There are 9 hidden switches. A switch that is on adds its own fixed numbers to the row, and there is some noise. The rows also spread widely along 14 directions, which tell nothing about the answers.
Known rows, each followed by its switches (1 for on, 0 for off):
[-13 -13  15 -17  -9  10 -18  33   8  11  49 -19  -1  20  29 -17   3 -23
 -13   1 -33 -42  21 -20 -43  25  19  30 -16   8 -22  23  26  -9  -1  45
 -42  -5   9 -30  46  31] => 1 1 0 0 0 1 1 1 1
[ 11  -7  13  46 -18 -20 -24   1  10   2  10  15  -8  21 -37 -13 -27   6
 -14  25  12  18   7 -13 -37  -5  22   5 -16   6 -22  29  15 -11   3 -10
 -25  51 -13 -17 -11   6] => 0 0 0 0 0 1 1 0 1
[ 49  -7 -23 -57 -20  12 -54  40 -37  11 -19   0 -15  -7  55  10 -31 -65
 -24 -14  17  -2 -33  29 -79 -26   1  19 -19 -45  -3  27  27  39  37  -7
 -52 -32 -19  -1 -55  47] => 0 1 1 1 0 0 1 0 0
[  9 -25   5  54  -9  -9 -18   3  30  21  19   3 -33  37  -6   2  16 -23
   8 -22 -15  -8  23  31 -10 -29   6   4 -38 -24 -26  46 -21  17 -10 -14
 -22   7  -2  18 -13   2] => 0 1 1 1 1 0 0 1 0
[ 26 -38  -2  -7 -11  -3   0  14  -2 -12  19  31  -7 -12  -2 -10 -19   6
  -3  16 -39  -4   9  -5   2 -10 -27 -24   2 -10 -26 -24  16  28   4  17
 -18  18  10 -37  -5 -12] => 0 1 1 0 0 0 0 0 1
[ 23 -23  21 -11 -28  19   2  -5  24   9  45 -15  -9  -9   5 -12 -34  18
  -5  24 -25 -11  19 -15 -31  30  -5   9   0  12 -23   2   7   9  10  14
  -5  21 -28 -38  14 -15] => 1 0 0 0 0 1 1 0 1
[  8 -32  -7 -24  -9  26 -17  13  20   2  36  25 -26 -20 -11   8 -49  -8
 -25 -17 -18 -11   7  25 -35  17 -41  -6 -19  11 -14  80 -21  -6  75   7
  -1  14 -64 -34  -2  -2] => 1 1 1 0 0 1 0 0 1
[ 17 -72  -3 -33 -32   6 -12  10  -8  11  38   6 -17   9  52  -5 -23  -6
 -20  40 -32 -11  14   8 -29  -1 -10  -2 -13 -13   5  11   7  -2  13   1
 -28 -17  15 -26  -5   5] => 0 1 1 1 0 1 1 0 0
[ -2   3   2 -24  -7  16  -1  38   2 -19  17  23 -27 -12  30  -1  18 -38
  -2 -43 -17   0  -3  11 -11  -9   0   9 -17   5 -31  41   0   7   5  13
 -14 -16 -15  -7 -15   0] => 1 0 0 1 0 0 0 0 1
[ -3   3 -16 -20 -23  11   6   5 -18 -31   0  20  -9  -2  -7  13 -19   1
  34   1 -11  11 -23 -19   4  -5  10   3   5  10   9 -33  19   9 -51 -23
  28   5   6 -30  -2 -24] => 0 0 0 0 0 0 1 0 0
[ 20 -25  -4   1 -18  -3 -16   0   1   8  12  -9 -26  11   4  16 -23  -4
   8   8 -17 -10   3   5 -16  -5  -4   3 -14 -14 -11  -2   9  14  -5 -10
  -3   6  -3 -11   5 -13] => 1 1 0 0 0 1 0 0 0
[ 12 -27   0 -19 -24  19   0  -2  23   4  19 -18  12   2   4  -9 -10 -10
  -7  22 -21   6   0 -10 -29  -2   7  14  20  -4   0  -7   8  20   9  10
 -20  13  -5  -6  24  22] => 0 0 0 0 0 1 0 1 0
[ -2  -7  -4   6   5  -6  -7  23   0  -9   8  39 -15 -12 -15   4  -7  -8
  -4 -15 -21   5   2   7  -7 -13 -22 -23  -9   3 -26  18   2   8  12  16
 -17  32 -16 -23  -8  -8] => 0 1 0 0 0 0 1 0 0
[ 27 -36  -7  -5 -12  25 -17   8   8   2  22  21 -25   4  -7 -11  -5 -15
  -8   3 -27   2  12  21  -5 -18 -23 -11 -17 -15 -19  29 -13  12  39   3
  -9   1 -19 -16 -10  13] => 0 0 1 1 0 0 0 0 1
[ -4 -15  15  14 -20  12  43   1  33  -4   3  36   0  -6  -1 -32  55   3
  -2  -2 -27  41  24  27  12 -27 -17 -38  12   6 -25  -6 -19  12  -3  42
 -19  33  -8   0  -9 -18] => 0 0 0 0 0 0 0 1 0
[ 28 -40  20  28 -17 -27 -30   8   5  15  21   7 -36  25  -1   7 -23 -10
 -10  15 -24   3  14  -2 -13 -14 -11  -5 -23 -14 -31  23  15   1  14 -18
 -28  16   8 -17 -13 -23] => 0 0 1 1 0 0 0 0 1
[  8 -51  30  -8 -35   4  54 -13  63  -5  54  -8 -16 -22  36   2  -6  24
   0   5 -52   5  28   0   3   9 -10   3  21  15 -25  -4 -22  34 -12   1
  -1  13  -8  -3   6 -52] => 1 1 0 0 0 1 0 0 1
[ 12 -28   4  -3  -3   5  20   9  19   0  18  28  -7 -16  21 -13   7  -5
   7 -21 -41 -11  23  12  -5 -36   6   6  -1   3 -33   7 -18  36 -20  -4
 -15   9 -15   2  -3  -2] => 1 0 0 1 0 1 1 1 0
[ 19 -36  25  -6 -29 -15 -16  31  11  -4  43  11 -33  -7  30  14 -13  -5
 -22  15 -19   9   1 -13 -43   0 -17   5  -9  -5 -32  22  22   5  17   8
 -41  11  15 -31 -27 -18] => 1 0 0 1 1 0 1 1 1
[ -1   8 -10  -4 -35  11  -9  27  -5  -7   5 -11 -27  13  -4  25  12 -20
  -9   1  22  23 -17  10 -34  26 -28 -19 -14 -14   3   2  35  -5  13  56
 -13   6   3 -27 -13   6] => 1 0 0 0 0 0 1 1 0
[  8  -5  -4 -15  -1   8 -21  46 -10 -15  20  43 -32 -15  15  -7 -20 -30
 -22 -34  -9 -25   5  16 -37   6 -22  -1 -42   0 -43  68  15   8  26  26
 -24  -1 -33 -36 -29   6] => 1 1 1 1 0 1 0 1 1
[ -9 -27  14  -5 -42   6 -15 -10 -19  19  14   9  -6  31  -5 -14 -14  16
   7  51  -3  41   3   1 -43   5  -2 -17   1  15  25  -3  19 -49   0   2
  -7  27  -7 -47  -1 -27] => 0 1 0 0 0 0 1 0 0
[ 22  -3  29 -15 -14  22 -19  21  -1   8  15  27 -34  -6  13 -22   9 -28
  -7  -8 -24  20  17  15 -34 -12 -18  -7 -22   3 -46  42   1  -8  37  11
 -25   8 -35 -31 -28 -25] => 0 0 0 1 0 1 0 0 1
[  0   6 -12  14 -16  -4  -7  25 -10  -5 -14  27 -31  -2 -13  10   8 -17
 -18 -19  23  22 -11  32 -21   5 -38 -45 -26 -13 -16  25  16  -9  27  48
 -15  20 -24 -19 -30  -6] => 1 0 0 0 0 0 0 1 0
[ 36 -33 -23  -7 -12  33 -17   9   3 -14  25  29 -23  -9  -2 -12  -3  -4
 -21  16 -14  -2  11  18 -14 -20 -16  -1 -19 -16 -28  27 -15  30  42  14
 -14   9 -20  -9 -22  47] => 1 1 0 1 0 0 1 0 0
[ 15 -42 -10  -8 -29  11  -4  -1  25   2  35 -63 -31  22  28  32 -13 -22
   5  14 -31 -42   4 -13  10  30  -2  17 -18 -28  -2 -24  13  31 -20   7
   1 -33  32   4  41   0] => 0 0 0 0 0 1 0 1 0
[ 11  -8   9   3  -2 -15 -34  17  -8   4   3   5 -22   8  -9  16 -25 -21
   7  -9 -23   2  -8 -10 -17 -14  -2   1  -8  -2 -23   7  20  -2   3 -18
 -17  18  -3 -22   4 -25] => 0 0 0 0 0 0 0 0 1
[ 41 -23  22  24 -27 -28  -7   1   5  35   2   3   5 -13  16 -42 -28   7
 -42  28  16   6  14  28 -56  17 -24 -45  -9 -20 -36   8  23   8  37  47
 -61  45 -46 -14 -39  -4] => 0 1 0 0 0 0 0 0 1

New rows. What belongs after each?
[ 12 -16  -5  -4 -27  -4   1  17  20   8  12 -14   3   8  13  -2  -4 -22
 -11 -14   8  14 -13   9 -41  -7  10  12  14 -13   1  16  18  27   4  13
 -30   4  -2   9 -12  27] => 1 0 1 1 0 0 0 0 1
[ 27 -27  10 -27 -12  28 -28   9 -11   2  17  36 -20  -1  20 -22  -5 -18
  -5  15 -34  12  15  10 -26 -36   1  11 -15   3 -25  31 -15  -5  28 -26
 -19   1 -28 -20 -15   3] => 0 0 0 1 0 0 1 0 0
[ 46 -38  -9 -35 -16  23 -10  13   8  -7  23  13 -39 -27  19  23 -18  -8
 -14  10 -36   1   9  14 -14 -20 -41  -6  -9 -23 -30  -2  -9  48  45   7
 -13   1 -13 -20 -21  -4] => 1 1 0 0 0 1 1 0 0
[ 17 -26 -10  13 -29  -6   8   4  23 -13  21  -7 -15   0   8  22 -13   7
  -1   9   2   2 -10  -2 -10  -6   7  10   0 -17  -4 -13   1  29 -22  -7
  -6  10  15   5  -9   3] => 1 0 0 0 1 0 1 0 0
[ 11 -41   1   8 -23   2   3  -4  27  22  34 -25 -12  17  11   1 -21  -3
 -11  15 -18 -22  19  12 -20  23 -13  -8 -12 -16  -4   5   4  19   6  29
 -19   6  -2 -11  20   3] => 0 1 1 0 0 1 1 0 0
[ 39 -45  -4   9 -18   7   5  -1  18   1  19  28 -21 -21 -10 -15 -15  13
 -32  22 -10  11  16  20 -11  -8 -41 -37  -6 -13 -34  20 -10  22  48  23
 -16  35 -33 -13 -24   7] => 1 0 0 1 0 1 0 0 0
[ 18 -40  -1 -22 -21  18  16  15  20 -16  29  45   1 -23  -6 -15   2   8
 -17  16 -43  29  14   7 -17 -23 -35 -18  22   1 -18  -2  -8  32  33  27
 -29  30  -4 -33 -17   3] => 0 1 1 0 0 0 1 1 1
[ 20   0   4  32 -24 -11  -1  17  15  -2  -1  12 -18  13  -6 -11  11 -15
 -12  -3   4   9  13  16 -24  -9  -7 -11 -25 -23 -33  11  17  31  -6  31
 -32  21   1  -7 -35   4] => 0 1 1 0 0 1 0 1 1
[ 21 -44   5   4 -10  26 -19  -7   5  -2  40   4 -39  21  -7  -8  -3   2
  13  30 -59 -21  32  -5  29  -6 -11  -1 -26  -3 -27  -7 -18  -4   8 -12
  13  -6   5 -27  30 -16] => 0 0 0 0 0 0 0 0 1
[ 30 -20  -4  10 -30  24  11  -7  14 -12  19  24 -21  -2  -1 -17   5  17
  -4  20 -15   6  24  19  -8 -11 -11  -9 -20  -4 -26  -2 -15  26   1  18
  -2  18 -24 -15 -23   1] => 1 1 0 0 0 0 1 1 0
[  8  -2  13   3  -5   7 -29  13  13  15  28 -21 -13  11 -20  10 -20 -17
   2   2 -25 -10   6 -19 -33  17  -5  10  -6   1 -22  15  22   8  13  20
 -21  26  -8 -31  30   5] => 0 1 0 0 0 1 1 0 0
[  9  -8  -4  24 -14  -2 -14   3   5  13   9 -10 -29  17 -24  15 -17  -9
   6  -8  -9 -17   7  10 -11  14 -20 -20 -30 -17 -16  -4  10   9  -3  20
  -2  13 -10 -23   6 -13] => 0 0 0 0 0 1 1 1 1
[ 15 -43   1   1 -46  19  17 -15  52  -2  50 -31 -20  16  34   7 -22  -6
   4   5 -23 -23  19   3 -15  16  19  38 -15  -9   0  16 -14  43 -31 -20
   4 -21  -1  10  -3  -2] => 0 1 1 1 0 1 1 1 1
[ 12 -19   5  -8 -27  13  13  13  11 -13  33   2 -19   4  11  -5  -6   4
   4   8 -24  -6  10  -4   1  16 -11  -4  -8   2 -17  -8  12  12  -8  22
   4  -2   3 -31   6 -18] => 1 0 1 0 0 0 0 0 1
[ 15 -16   1  37 -32 -20  -1  -2  20  16  12 -53 -24  36   7  14   4 -12
   4   8   0 -15   5   3  -2  27  -4 -13 -18 -34 -10 -34  27  21 -31  32
 -17  -4  27   8  10  -8] => 0 0 0 0 0 0 0 1 1
[ 38 -77  15 -42 -59   4  -5 -11  19  17  36 -31 -11  16  79   3 -27 -14
  -9  42 -34  12   5   6 -50 -17  16  38  12 -20  13  -7   2  31  -2 -40
 -37 -32  15   9 -22 -11] => 0 1 1 1 0 0 0 1 1
[ 19 -16  -9 -37  -9  42 -49  30 -35  -8  28  36 -24  -3  -9  -8 -13 -12
  -2  18 -21   1  -4  -5 -43 -15 -20   8 -17  -1 -15  27  11 -13  40   6
 -13   5 -17 -59  -3  25] => 1 0 0 1 1 0 1 1 0
[ 22 -33  16  18 -29  -8 -13  42  31   2  43 -17 -65  14   6  45  25 -25
 -30   8 -23  10   8  11  -7  24 -77 -38 -29 -46 -40   9  29  23  51  74
 -43   3  49 -30 -18 -23] => 0 1 1 0 1 0 0 1 1
[ 12  11 -17  -7 -16  52  16  10  31 -44  34  18  10 -14 -41 -19  13   2
  16 -10 -24  14   2 -27  -8 -15  21  37  21  13 -18   4  -2  55 -16  12
  15  28  -5 -16   7  51] => 1 1 0 1 0 1 1 0 1
[  4 -47  37   8  -8 -12 -21   1   2  44  36   3 -15  12  12 -20 -21   7
   0  18 -45 -14  27   9 -22   3 -21 -26 -12   4 -23   9  -1 -36  22   6
 -29  20 -17 -40  24 -45] => 0 0 0 0 1 0 0 0 1
[  9 -36  15  36 -16 -41  -8  -7  13  41  12 -25 -12  29  19   6 -31  -7
   8  -5 -10 -19  10   7 -23   1  15  -3 -14 -13  -7   1  16  10 -40 -19
 -24   8   5   6   6 -22] => 0 0 1 1 0 0 1 0 0
[  3 -24  -9   9 -17  10   3  16   6  -4  26  13 -13  -7 -23  -7   0   1
 -21  16  -5  11   3   2  -8  24 -44 -45  -5  -9 -14   7  17  -3  35  59
 -14  31  -5 -33   3  13] => 0 0 0 1 0 0 1 0 0
[ 14 -33  32  -1 -22  -9 -37  12  -9  28  32  -9 -17  27  39 -25 -10 -22
 -12  24 -29  -9  21  -6 -46  -2  21  19 -21   1 -27  31  21 -24   7  -6
 -46   0  -2 -19   2  -6] => 0 1 0 1 0 0 0 0 1
[ -2 -53 -18  13 -16  11   4   6  23 -11  42  16 -11  23  -5  -2   5   8
 -13  18 -32 -14  26   6   2 -16   2   7 -15  -4  -5  22 -16  10   7  12
 -11   5  20  -7  18  32] => 1 1 1 0 0 1 1 0 1
[-10 -21  18 -32 -14  10  -2  17  34  28  39 -27  22  10  42  -5  -8 -21
   8 -21 -30 -13  -1  -2 -60 -11  39  51  25  10  10  27  -3  15 -11 -10
 -37  -4  -8   4  35  22] => 1 1 1 0 1 0 1 0 0
[  8   3   3  -4  -2 -12   3  32  34   0  21 -21  21 -13  21  -4  -8 -25
 -14 -31 -19 -35   2 -17 -46   0  29  36  14  -5 -33   7  22  58 -19  31
 -51  17  -1  10  17  44] => 1 1 0 0 0 1 1 1 1
[  7 -16  14 -19 -18   4  -9   7  18   6  12  12   2  -2   7  -8 -28 -16
   5 -11 -24   8   2   2 -48 -18  11  23   7   9 -10  27  -1  17   1 -22
 -22  16 -27 -16  -7 -11] => 0 1 1 0 0 1 0 1 1
[  2   2 -13  11 -21  17 -14 -14  20   8   3 -36  -3  26 -33  12 -18 -17
  20  -4   5   5 -14  -3 -23   9  20  18   5  -7  16   3   5  13 -11 -12
  12  12 -17   6  28  16] => 0 0 0 0 0 1 0 0 0
[ 45 -38 -11   1 -12  31  -7   1  21  -1  24  19 -53  -3   1  14  -8  -5
  -3  -5 -34 -17  31  38   7 -22 -33  -8 -43 -24 -34  23 -35  42  31  -1
   8  -7 -26 -10 -19  -3] => 1 1 1 0 0 1 1 0 0
[  4  -7  14 -45 -13  48  -8  31  -3 -22  37  37 -27  -9  15 -12  25 -21
   5   1 -60   6  19  -6  -9 -14 -17  10 -13  14 -33  12  -3   4  18  23
 -12  -6  -2 -51   3 -10] => 0 1 0 0 0 0 1 1 1
[  4 -26  -5  11 -16  -4 -28  14   0 -19  28  27  -6   8 -36   7 -25  13
  -4  24 -13  15  -9 -26 -31 -21   2  16   6   4  -8  16  15   0   8 -15
 -13  40   9 -31  -1  17] => 1 1 0 0 1 0 0 1 1
[-10 -27  16  -2 -13  16   5  11  38  10  53 -14  -9   7   6   0  10   0
   2   0 -40 -13  19  -9 -15   9   0  14   3   9 -15  12  -6   5   3  22
 -16  11   2 -16  41   3] => 1 0 0 0 1 0 1 1 0
[ 26 -16   4  -2   3  -7 -27  24 -17  18   5  13 -15   6   3  -8 -18 -23
   4  -9 -37 -24  13   3 -20 -16 -11  -8 -18 -17 -35  -4  20  23   3  12
 -31   5  -1 -33   4  -7] => 0 1 1 0 0 1 0 0 1
[ 21  -2  -9  -7  -9 -10 -10  40  16  -8  16 -28 -18 -17  15  22 -19 -33
 -28 -24   0 -35 -13 -10 -27  31 -17   4 -12 -26 -35   4  39  47  13  51
 -35   1   3  -6   1  22] => 1 0 0 0 0 1 0 1 1
[ 13 -15  -6 -20 -22  14  21  37   7 -40  37  24 -13 -33  38 -10   2   0
 -11  -2 -14 -16  -6 -11  -4   5   3   7 -10  -2 -32   4  13  31 -24  21
 -11  -5   9 -19 -20  13] => 1 0 0 1 1 0 1 0 0
[ 24 -13 -32   1 -12  10  -3   6  38   3 -14  -5  25  -5 -21   1  -7 -35
 -14 -25  14  21 -22  20 -42 -39  11  16  28 -34   7  19  -5  68  20  -1
 -32  21 -19  41 -14  71] => 0 0 1 1 0 1 0 1 0
[ 53 -33 -16   7 -58  32  11 -11  22 -14  26 -28 -32   9 -14  16  13  16
  13  39  -3  31  -6   2   1  -2 -28  -9   9 -45   0 -59  11  54  -3  19
  14  -2  29 -11 -25   7] => 1 0 0 1 1 0 0 0 1
[ 41 -14 -28 -21 -11  34 -51  31 -17 -26  15  27 -27  -1 -27  10 -12 -16
 -27  34  -9  12  -7  -8 -35 -19 -26   9 -16 -19 -21  20  15  19  62  20
 -22  22  -5 -37 -13  56] => 1 1 0 0 0 0 1 1 0
[  1 -22 -22  42  17 -13   8  -2  30  10   8  27  25 -16 -63 -15 -16   9
  -3 -32 -15  -3   9  12 -11 -27 -13 -24  25   0 -18  22 -14  39  19  19
 -18  64 -34   5  14  41] => 1 1 0 1 0 1 0 0 1
[-10 -25   5 -25 -25  28  -9  15   4   7  26  -6 -23  22   8  11  29 -19
   3  16 -37  18  12   3 -21  -2 -20  -5  -3  -5   3  -4   9  -7  14  37
 -18  -3  24 -33  19  -3] => 0 1 0 0 0 1 1 1 0
[ 15 -23 -10 -19 -31  41  -3   5   6 -13  34  -2 -23  10 -11   1  -9  -3
  17   7 -24   5   1  -4  -7   8 -16   7  -1   1   1   0   7  10   7   7
  22 -10  -2 -34  10   2] => 1 0 1 1 0 0 0 0 1
[ 17 -27   7 -17 -12  20   4  17  10 -17  38  16 -18 -19   4  -9   5  -5
  -5  11 -49   2  10 -17   5   5 -28 -13   4   2 -34  -3  13  23  13  30
 -12  15   8 -34   6  -6] => 0 1 0 1 0 0 0 0 0
[ -8 -28  10  11 -24 -11   8   0  26  10  33 -19  -6  23  14   7 -16  -2
  13  -3 -29 -12   7  -8 -12  10  17  14  -1   2   0  -6  10  14 -36  -4
 -10   2  17  -9  23 -14] => 0 1 1 0 0 0 1 0 1
[ 16 -23  -3  20 -25 -18 -17   9  19  13  18  -5 -11   1  -7  18 -48  -8
 -12  -5  20   2 -16   8 -53   7  -6   0 -11 -22  -3  34  18  22   2  -9
 -22  26 -16  -7 -30   7] => 0 1 1 1 1 1 1 0 0
[ 19 -23  10   9 -13  -5 -11   2  30  29  20 -21  -7   4  -9  14 -25 -16
  10 -23 -28  -3   4   4 -33  -5 -17   2  12 -12 -10   0  10  37   5   0
 -23  18 -15 -10   7  -7] => 0 0 1 1 0 0 1 1 1
[  0 -31 -15 -22 -39  44  21  -6  21   4  18 -10  -6   3  -3  -7  29  -6
  -5  14 -16  33   3  34 -10  10 -39 -37  18 -20  22 -14 -11   9  41  58
  -5   1  -7 -10   3  15] => 0 1 0 0 0 0 0 0 1
[  8  -3  -8  11 -22   9   6   3   7   6  23   8  17 -11   0 -39 -47  10
   2  -9  16 -37  -2   6 -42  30  14  -2 -16  -2  -8  20  13  21 -33  15
  -4  20 -45 -24  -9  22] => 0 1 1 1 1 1 1 0 0
[ 16 -85   9  28 -27 -10  29 -11  62  34  45 -25 -14  20  -4  20  21   7
 -12  20 -54  22  34  20   5 -17 -48 -36  24 -33  -4 -21 -12  46  30  40
 -36  21  44   7  14  -3] => 0 1 1 1 0 1 1 0 1
[ 53 -45 -14 -25   3  34 -39   2  -4   9  27   3 -22   5  14 -12 -29 -27
  10   7 -56 -47  22   5  -7 -32   5  28 -23 -25 -31   9 -16  46  14 -29
  -8 -24 -15 -12  16  28] => 0 1 1 1 0 1 0 0 0
[ 20  -6  44 -18 -18  -6 -17  13   4  26  21 -14   3  10  22 -11 -13  -9
  12  12 -38  11  12 -24 -56 -17  27  33  17  13 -27 -11  25   9 -15  -9
 -36  19   1 -32  16 -21] => 1 0 0 0 0 1 1 0 1
[ 18 -38 -12  10  10 -21  -3   9   8  -8  18  23 -23 -32 -16  19 -51   6
  -6 -11 -39 -43   7  -3  16   8 -44 -34 -15 -10 -38  -5   5  36   3   9
  -5  30 -15 -27   8 -28] => 0 1 0 0 0 1 0 1 0
